The first 9 rows are patterns. Each new row is the sum of 2 different patterns, raised or lowered, with some noise. Before adding, each is slid sideways (what falls off one end comes back at the other), maybe read backwards, and multiplied by a number that may be negative. Names go in the order of the patterns.
Known rows, each followed by the names of its patterns:
[ 2.11  0.43  0.70 -1.42 -1.33  0.83 -1.99  0.85  1.38  2.02  0.66  0.41
  0.35  0.93 -1.70  0.32  1.74  1.70 -1.15  0.43 -2.17 -1.08 -1.30  0.58
  0.67 -1.66  0.04 -0.02 -0.92]  Vati
[ 2.31  2.12  1.41 -0.90  1.09  2.25 -2.40 -0.15 -1.89  0.30  2.23  0.44
 -2.36  2.40 -2.04 -1.57  0.56 -0.51 -1.40 -0.64 -1.20 -2.21 -2.12  0.54
  0.20  2.02 -0.91 -1.23 -1.09]  Ludo
[ 0.24  0.22  1.34  1.96  1.27 -1.52 -2.24 -1.31 -0.31  1.61 -1.72  1.60
  1.40  0.60 -0.88  1.99  2.21 -2.16  0.58  1.14  1.03 -1.93  2.14 -2.02
 -1.03 -1.72 -1.77  1.98  0.07]  dotu
[ 1.94 -0.44  1.06 -1.90  1.30  0.53 -2.40  1.51 -1.35  0.96  1.99 -0.88
  0.64  0.44  0.44  0.04  1.59 -0.29  1.25 -1.37 -1.03 -1.13  1.03  1.22
 -1.24  0.89 -2.21  0.14  1.32]  talag
[ 0.39 -1.70  1.34  1.41 -2.37 -2.31  0.07 -0.29 -0.56  0.47 -0.34 -2.13
 -0.53 -1.31  2.01  1.35 -0.34  0.53 -1.82  1.48  2.02  1.60 -0.18  1.69
  2.33 -2.15  0.85  0.42  1.82]  komi
[ 0.77  1.86  0.61  1.37  0.51  2.29  0.16  0.82 -2.10  1.56  0.63  1.70
 -2.35  0.25  0.21 -1.75 -2.04 -1.70  1.19 -1.26 -0.10 -2.27 -1.22 -1.30
  2.12 -0.15 -0.58 -2.20 -0.64]  Zol
[-1.56  0.84  1.02 -1.46 -1.12  0.13  0.85  0.41  1.28 -0.52  2.16  2.25
  0.65  0.21 -1.31 -0.04 -0.41 -1.68  0.83 -0.76  2.10  2.29 -0.20 -1.03
  1.82  2.14  0.97 -1.87  0.53]  Lut
[ 0.95  1.44  1.22 -0.85  1.59 -1.25 -1.49  1.33  1.77  0.57 -0.16 -2.09
 -1.19 -0.66 -0.19  1.07 -1.25  0.95 -0.32  1.63  0.03 -0.44 -0.34 -0.81
 -0.35  0.56  0.20  1.15  1.62]  Gima
[-0.16 -2.05  1.44  1.10  2.07  1.42 -1.91  2.12  1.96 -0.10  0.54  1.94
  1.41  2.17 -1.67 -0.45  2.21 -0.60  2.00 -0.98  1.72  2.20  1.61 -0.37
  0.31 -1.05 -2.13 -1.23  1.76]  bug

New rows. What belongs after each?
[-1.05  0.16 -2.10 -0.62  0.05  0.02  0.01  0.22  0.17  0.26  1.81 -1.12
 -1.01 -1.13  1.01 -1.99 -1.24  0.04 -0.54 -0.43 -0.60  1.68 -1.18  0.89
  0.55  0.30  0.07 -2.05 -1.14]  dotu Gima
[-0.54  0.41  1.32 -0.57 -0.22  0.78 -0.23 -0.88 -3.74 -3.33 -1.65  1.62
 -3.63 -2.15 -1.07  1.48 -2.59  2.07 -0.23 -2.34  1.06  1.04  0.08 -2.49
  0.04 -2.34 -0.86 -3.89 -3.77]  dotu Lut
[-0.84  0.37 -0.12  0.22  0.48  1.37 -0.73  0.37  1.51  1.56 -0.04 -0.23
 -0.60  0.50  0.90 -1.09 -0.85 -0.46  1.36  1.80  1.96  0.30 -0.09  0.54
 -1.67 -1.37  0.32  1.43 -2.02]  dotu talag
[-2.66 -3.10 -1.65  0.07 -3.34 -1.46 -2.94 -1.28 -4.38 -2.69 -1.78  0.99
 -0.90 -0.12 -0.56 -3.49 -3.01 -2.54  0.06 -2.50 -1.19 -0.86 -3.20 -2.76
 -1.46 -1.27  0.50 -2.18 -0.46]  Vati Gima
[-0.23 -0.72  0.53  0.19 -0.26  1.71 -1.15 -2.29 -0.81  0.36  0.86 -3.85
 -3.65 -0.75 -0.16  2.29 -1.14  0.37 -1.00 -0.63  0.17 -0.92 -2.95  0.94
 -3.34  0.11 -0.85 -2.69  2.06]  talag Lut
[-0.38  1.76  0.40  0.01 -0.80  1.70  2.33  2.95 -1.39  1.54  0.80 -0.13
 -0.70 -1.61  0.17  0.40  1.18 -2.18 -0.05 -1.81  2.26  1.76  1.18 -1.62
 -0.10  2.44  3.01  0.03  1.71]  Zol Lut
[ 0.02  4.19  1.56  0.19  1.93  2.79 -0.05  2.19  4.33  2.34  0.44  0.65
  4.50 -0.71  4.45  4.01  4.96  4.24  1.20  2.53  2.82  1.00  1.50  1.96
  2.41  2.69  4.34  1.83  1.67]  Vati dotu
[-1.45 -0.68 -0.39  0.29 -1.14 -1.70 -0.09  0.07  0.45  0.45  2.07 -0.76
 -0.49  0.68  2.08  2.76 -0.26 -1.29  1.39  1.63 -0.20 -0.84 -2.63 -0.83
  1.81 -0.73 -3.41  3.47 -1.88]  Ludo komi
[ 0.41  0.92  0.38  1.17  1.89  2.27 -0.81 -0.87  0.57  1.02  3.18 -2.33
 -0.82 -0.21  1.00 -0.51 -3.41  2.11  0.44 -0.75 -3.01 -0.94  1.98 -1.39
 -0.23  3.91  3.33 -0.57  1.79]  komi bug
[-2.76 -3.61  0.07 -0.46  0.83 -2.16 -3.47 -0.73  0.25 -1.85 -0.57 -1.70
 -3.02 -0.27 -0.40 -2.60 -2.04  0.72 -0.52 -0.55 -1.16 -2.83  0.17 -0.68
 -1.27 -4.76 -4.43 -1.93 -1.62]  Ludo Lut
[-0.94 -3.90 -1.65 -3.57 -1.14 -2.41  1.04 -2.34  1.17  0.32 -2.85 -4.03
 -4.23 -0.95 -0.10 -3.08 -1.44 -4.51 -2.42 -1.50  0.06 -0.93 -3.99 -2.26
 -3.31 -3.31 -4.42  1.36 -2.32]  Vati Zol
[-0.14 -0.28 -0.39  1.17 -1.38  1.42  0.22 -0.46 -1.33 -1.47  0.68 -0.16
  0.40  1.01 -1.16 -0.71 -0.02 -0.38  0.59 -1.38 -0.31 -0.81 -2.12  0.20
  1.53 -1.35 -1.55 -0.89 -0.78]  Vati Gima
[-0.19  1.27  1.25  0.21 -3.15  2.48 -1.30 -0.95  1.76 -0.86 -1.60  0.58
 -0.03  0.06 -1.87  1.18 -1.34  0.28 -0.96  0.32 -1.62  1.31  1.12  0.35
 -2.06 -0.19  1.10 -0.15 -0.71]  Vati Ludo
[ 2.02  2.59  1.26  3.20 -0.87  2.32  4.18 -0.24  1.04  0.17  0.62  2.88
  1.00 -0.35  2.15  0.14 -0.51 -0.42  0.55  3.36  0.78  0.33  0.24 -0.01
  2.86  1.48 -0.60  0.84  0.22]  talag bug
[ 3.98  2.88  0.93  2.50 -0.92  3.10 -0.89  5.09 -0.28  2.89  2.34  0.01
 -0.21  0.09  0.12  1.69  1.19  2.45  5.02  1.37 -1.21  2.34  2.36  6.83
  2.76  1.85  2.71  6.09  5.44]  Zol bug
[-0.75 -2.01 -2.65 -2.20  0.77 -2.86 -3.20  0.88 -1.26  2.32 -0.50 -3.00
  1.86 -0.64 -0.77 -2.00 -0.98  0.04  2.09 -2.75 -0.28 -0.52 -2.11  1.19
 -0.68  1.31 -0.73  0.36 -2.61]  talag bug
[ 1.02 -2.24  2.69  3.02  1.46  0.93  1.92  3.89  1.66 -0.80  0.92  0.52
  0.52  1.01 -1.96 -0.27  0.55  2.36  1.66 -0.01  2.14  0.05  0.05  2.34
 -1.59 -0.24  3.07  1.42 -1.63]  Ludo Lut
[-0.96  1.99 -0.45  0.05 -2.42 -1.44 -0.37  0.00 -2.11 -1.10 -1.24 -0.11
 -1.16 -2.40 -2.94  0.37 -0.84  0.18  0.38  0.71  1.45 -1.80  0.72 -1.87
 -0.67  0.23  0.73 -3.08 -1.74]  Zol Lut
[ 1.98 -0.40  2.02  1.02  1.70  1.42  1.65  1.44  0.39  2.50  0.91  0.57
 -0.20 -1.36  0.66  2.97  0.36  0.65 -1.40  0.73 -1.05  1.63  0.77  0.61
  1.12  2.19  0.21 -1.92 -1.98]  Vati Lut
[ 2.03 -2.05 -0.48  0.61  0.09  1.18 -0.29 -1.88  2.25  1.83 -0.07  2.03
  1.10  0.64 -1.47 -2.28  1.03  0.42 -0.23  0.34  2.28  1.78 -1.15  0.37
 -0.52  1.14  2.31  0.26 -1.56]  Ludo bug
[ 2.12  2.18  0.97 -1.94  0.10  1.70  0.70 -1.08 -1.86 -1.77  1.73 -1.48
 -0.12 -0.62 -1.37 -1.85 -0.42 -0.68 -0.12  1.39 -0.81  1.41 -2.14  1.44
 -0.72  0.25  0.06  1.35  0.40]  Zol bug
[-1.61  0.44 -3.17 -1.55 -2.96 -1.19 -2.78 -2.50 -1.94 -1.07 -2.88 -1.49
 -4.21 -0.94  0.71  1.30 -1.07 -0.27 -1.57 -1.77  0.26  0.88 -0.29 -0.23
 -3.85  0.92  1.19 -1.90 -3.37]  komi Zol
[ 1.44 -3.13  0.00 -1.28  0.62 -0.73 -1.65 -2.38  0.27 -0.53 -3.37 -2.65
 -3.57 -0.67  1.72 -0.70 -3.37 -3.22  0.65 -0.33 -1.24 -1.69 -4.33 -3.13
 -1.59 -2.62 -2.86  0.27  0.65]  Zol Lut
[-2.08 -1.24  0.61  0.10 -0.77 -0.05 -1.26 -1.53 -0.38 -2.37 -1.08  0.92
 -0.33 -1.42 -0.96 -2.65 -1.00 -1.41 -0.65 -2.78 -0.70 -0.87 -1.46 -2.84
 -0.95 -1.88 -1.25 -2.43 -1.12]  Ludo bug
[ 0.37 -1.30 -3.82 -0.96 -1.12  2.92 -1.59 -2.88  0.27 -2.15 -2.03 -2.17
  0.22 -2.66  0.22 -1.36 -4.20  0.85 -1.72  2.14  1.05  0.24 -1.03 -0.56
  0.98  3.20  0.98 -1.46 -3.62]  komi Lut
[-1.56  0.90 -2.16 -2.88 -0.36  2.09 -0.32 -1.96 -1.21 -0.95  0.16  0.17
 -1.16 -0.27  1.18 -0.94  1.20  0.53 -0.25  0.49 -2.21 -1.04  1.29 -0.64
  1.52  0.16  1.20  1.88  1.63]  Gima bug
[-2.88 -1.15 -2.69 -0.04 -0.37 -0.06 -0.51 -1.79 -2.18 -3.89 -4.46 -0.88
  0.14 -4.28 -3.35 -2.41 -0.35 -0.60  0.01 -1.58 -3.20 -1.01 -0.09 -2.88
 -1.67 -0.90 -1.13 -0.43 -3.27]  Vati Lut
[-1.38 -0.12 -2.76 -3.10  0.15 -0.48 -1.59 -3.96 -2.89 -0.66 -1.02  1.03
 -2.98 -1.05 -1.82 -0.23  0.04 -0.32 -2.08 -1.45 -2.52 -2.05 -2.49 -3.69
 -0.12 -1.36 -0.29  0.54 -0.56]  talag Lut
[ 1.26 -0.95 -1.72 -0.71  0.21  0.37 -1.32  0.72  1.90 -3.74  1.45 -2.97
 -4.61 -0.98  1.38 -2.24 -0.72 -3.67 -0.13 -0.57 -0.86 -3.28 -3.75  1.16
  1.11 -0.51 -3.40 -1.55 -2.51]  Ludo Lut
[ 1.22  4.56  3.22  3.91  0.47  2.78  3.49  0.17  0.28 -1.28  3.38  2.02
  3.72  1.34  0.10 -0.49  2.98 -0.36  2.60  3.77  4.41  3.80  3.15  0.88
  3.37  2.32  2.67  1.61  2.49]  Zol Gima
[-0.92  1.11  1.40  0.75 -0.25 -1.52  0.27 -0.13 -1.19 -2.05  2.25  1.08
  0.60  0.57 -2.72  0.04  2.85 -0.04  1.18  1.74 -1.51  1.29  1.31 -0.94
  1.82  0.51  2.04  1.34 -0.75]  Ludo talag
[ 2.56 -0.21 -0.61  0.91  1.93  2.67  1.85  0.20  0.90  0.91  0.78 -1.37
  1.93  1.65  0.38  1.41  0.31 -1.83  2.18  1.85  0.74  3.53  0.40  1.39
  0.53  0.56 -0.81  0.67  2.59]  Ludo Zol
[ 0.49 -2.81 -0.09  1.03 -1.49 -1.58 -2.48  0.68  1.60 -0.29  0.58  0.08
 -0.39 -1.30 -1.11 -0.92 -1.10  0.61 -1.33 -0.91 -1.55 -1.00 -0.79 -1.44
 -1.51 -1.54 -2.71 -2.95 -0.52]  komi Gima
[-1.58  0.96 -1.99 -1.26  2.57  1.02  1.66  0.20 -1.37  0.19  0.87 -1.66
  2.58  2.46 -0.87  0.84 -0.17 -0.04  0.54  1.95  1.81 -1.29 -0.08 -1.33
  0.27  2.00  0.98 -1.18 -2.44]  Vati Ludo
[-0.51 -3.70 -2.44 -4.38 -2.71 -0.73 -2.43 -0.79 -4.00 -3.05 -4.27 -3.35
 -3.40 -3.13 -3.24 -1.50 -3.77 -3.11 -1.15 -3.94 -1.16 -2.63 -4.08 -0.23
 -4.06 -1.94 -3.76 -3.22 -1.48]  talag Gima
[ 2.20  0.98  1.03  1.36  2.98  0.55  1.46  0.29  0.09  1.63  2.99  1.72
  1.71  2.80 -0.30  0.31  0.92  1.54  2.53  2.91  0.88  1.16  1.64  1.49
  2.70  1.61 -0.26  2.62  1.51]  talag Gima
[-2.26  1.19  0.26 -1.72 -0.18  0.61  0.12  1.21 -1.26 -1.41 -1.89 -2.01
 -3.72 -2.36  1.38  1.37 -1.48  0.82 -1.55  2.29  1.74 -0.27  1.20  2.17
 -1.81  1.31  2.98  2.15  0.94]  Zol bug
[ 0.80 -1.07  0.42 -0.04  4.58  0.48 -0.29  4.85  0.94  4.43  1.99 -1.47
  4.01  2.44  1.24  1.64  2.99  1.31  3.62 -0.62  2.64  4.23  2.32  2.31
  0.09  4.12  2.14  4.56  1.02]  talag bug
[-0.23  1.25  2.82  2.15  0.39  1.14  0.47  0.97  0.52  0.42  1.13 -0.92
  2.37  0.51 -0.08  0.08  2.54  1.76  2.10 -0.60 -0.93  0.85 -0.59 -1.57
 -0.32  0.44  2.43  2.38 -0.91]  Ludo Lut
[ 0.82  1.74  1.57  2.44 -0.06  1.93  4.02 -1.37  3.48  0.09 -2.07  1.50
  2.19  0.71  2.82 -0.40 -0.48  2.06 -0.50  0.36  0.17  2.57  1.72  1.15
  0.45  0.27  1.82  2.52  2.12]  Ludo talag
[ 2.72  2.12  3.37  1.97  0.82  2.43  1.92  1.70  3.54  3.02  2.66  1.90
  3.43  0.70 -0.28  0.94  1.13  2.84  1.23  0.87  1.03  1.07  3.77  2.46
  3.25  0.08  2.22  3.69  0.61]  Vati Lut
[2.56 0.66 3.52 3.26 3.78 4.76 2.25 5.12 1.12 1.10 3.18 4.13 1.49 2.04
 4.15 3.30 2.33 1.45 4.50 1.09 2.53 3.80 4.29 3.94 2.64 0.96 2.51 1.67
 3.30]  dotu Gima
[ 0.34 -0.29  1.26 -0.62 -0.45 -0.13 -0.02  3.45  1.97 -1.59  1.08  0.42
  1.57  0.67  1.10 -2.90 -3.58 -2.34  1.39 -2.23 -1.21  0.29  0.62  3.01
 -1.70 -2.57 -1.60  1.46 -1.64]  Ludo bug
[ 2.30 -1.87 -1.46 -0.79 -1.27  2.37 -1.56 -1.23  1.65  1.12 -1.71 -1.05
 -0.39  2.07  2.27 -1.81 -0.10 -2.00  2.29 -0.87 -2.67 -1.93  1.53 -0.07
  2.76  3.09  1.85 -0.17  0.74]  Lut bug
[-0.47  0.69  1.82  2.62  4.33  4.65  0.70 -0.06  4.42  3.27  2.10  0.44
  0.04 -0.48  1.37  3.56  1.02 -0.52  3.23  1.54  0.64  0.83  0.33  2.86
  3.03  0.99  3.12 -0.03 -0.15]  Vati Lut
[ 0.62  2.41  1.59  3.50  0.73 -0.34 -1.24  1.23  0.65  3.21  0.90  1.73
  4.27  0.47  3.51 -0.49  0.10  1.25 -0.44  1.69  2.09  1.48 -0.31 -0.24
 -0.82  1.93  1.97  2.98 -0.68]  talag Gima
[-2.72 -0.89 -4.54 -2.37  1.46 -1.94 -3.79 -1.29 -3.09  0.86 -1.90 -2.02
 -0.48  1.12  0.87 -2.26 -4.33 -2.85 -0.13 -0.76 -1.04 -4.29 -4.78 -3.47
 -3.29 -3.42 -3.82 -1.64 -3.73]  Ludo Zol
[1.07 4.61 1.63 0.31 2.85 3.49 4.49 2.15 2.46 4.46 4.76 1.51 3.52 4.20
 4.95 4.61 2.19 2.63 5.28 3.00 3.60 0.68 3.52 4.13 4.90 1.99 2.24 0.85
 1.26]  Zol bug
[-1.32 -2.11 -0.41  1.47 -0.47 -0.45 -3.11  1.13 -1.78 -0.31 -0.60  1.23
 -2.84 -2.55  0.97 -1.24 -1.81 -1.60 -1.01 -2.01 -1.08  0.92  1.64 -0.39
 -0.51 -2.87 -2.46 -1.83 -1.38]  Vati dotu
[-1.29  3.21  0.63  3.12  4.33  1.59 -0.65  0.48 -0.44  2.30  0.76  3.16
  1.84  2.21  0.50  3.39 -0.95 -0.89  3.44  1.42  5.29 -0.14 -0.38 -0.07
  0.69  2.09 -0.06 -1.90  1.11]  Vati Lut
[-0.70  1.95 -1.87 -0.79  1.29  3.97  0.06  0.04 -2.46  1.02 -0.37  0.26
  2.90  0.86  2.71 -0.51  2.98  0.79  1.53  1.39  0.64 -1.28  1.44  1.27
  3.18  2.60  1.00  0.69  1.57]  Zol Gima
[ 0.63 -1.93 -0.41  3.07  2.28  0.51  0.68 -0.14  3.59  4.19 -0.55  2.11
  3.53  1.84  1.09 -0.44  1.80 -0.05  1.19 -2.13 -2.54  0.37  1.55  2.05
  4.01  0.11 -1.40  2.85 -1.35]  Ludo bug
[ 0.51  0.40 -0.58  0.89 -0.74  1.95  3.48  0.25  0.95 -2.27  0.89 -0.45
 -2.11 -0.46 -2.52  1.67  2.65  1.36  0.31  0.28  0.76  2.16 -2.40  1.43
  0.00  1.50  2.44 -0.26 -0.90]  Lut Gima
[ 0.21 -0.82 -2.02  0.98 -2.35 -2.38 -2.97 -1.02 -1.70  0.52 -1.33  0.35
  0.82 -2.35 -1.83 -2.44  0.28  1.17 -3.41 -3.33  2.55 -2.21 -3.65 -1.85
 -2.33  2.76 -1.77 -3.12  0.90]  komi bug
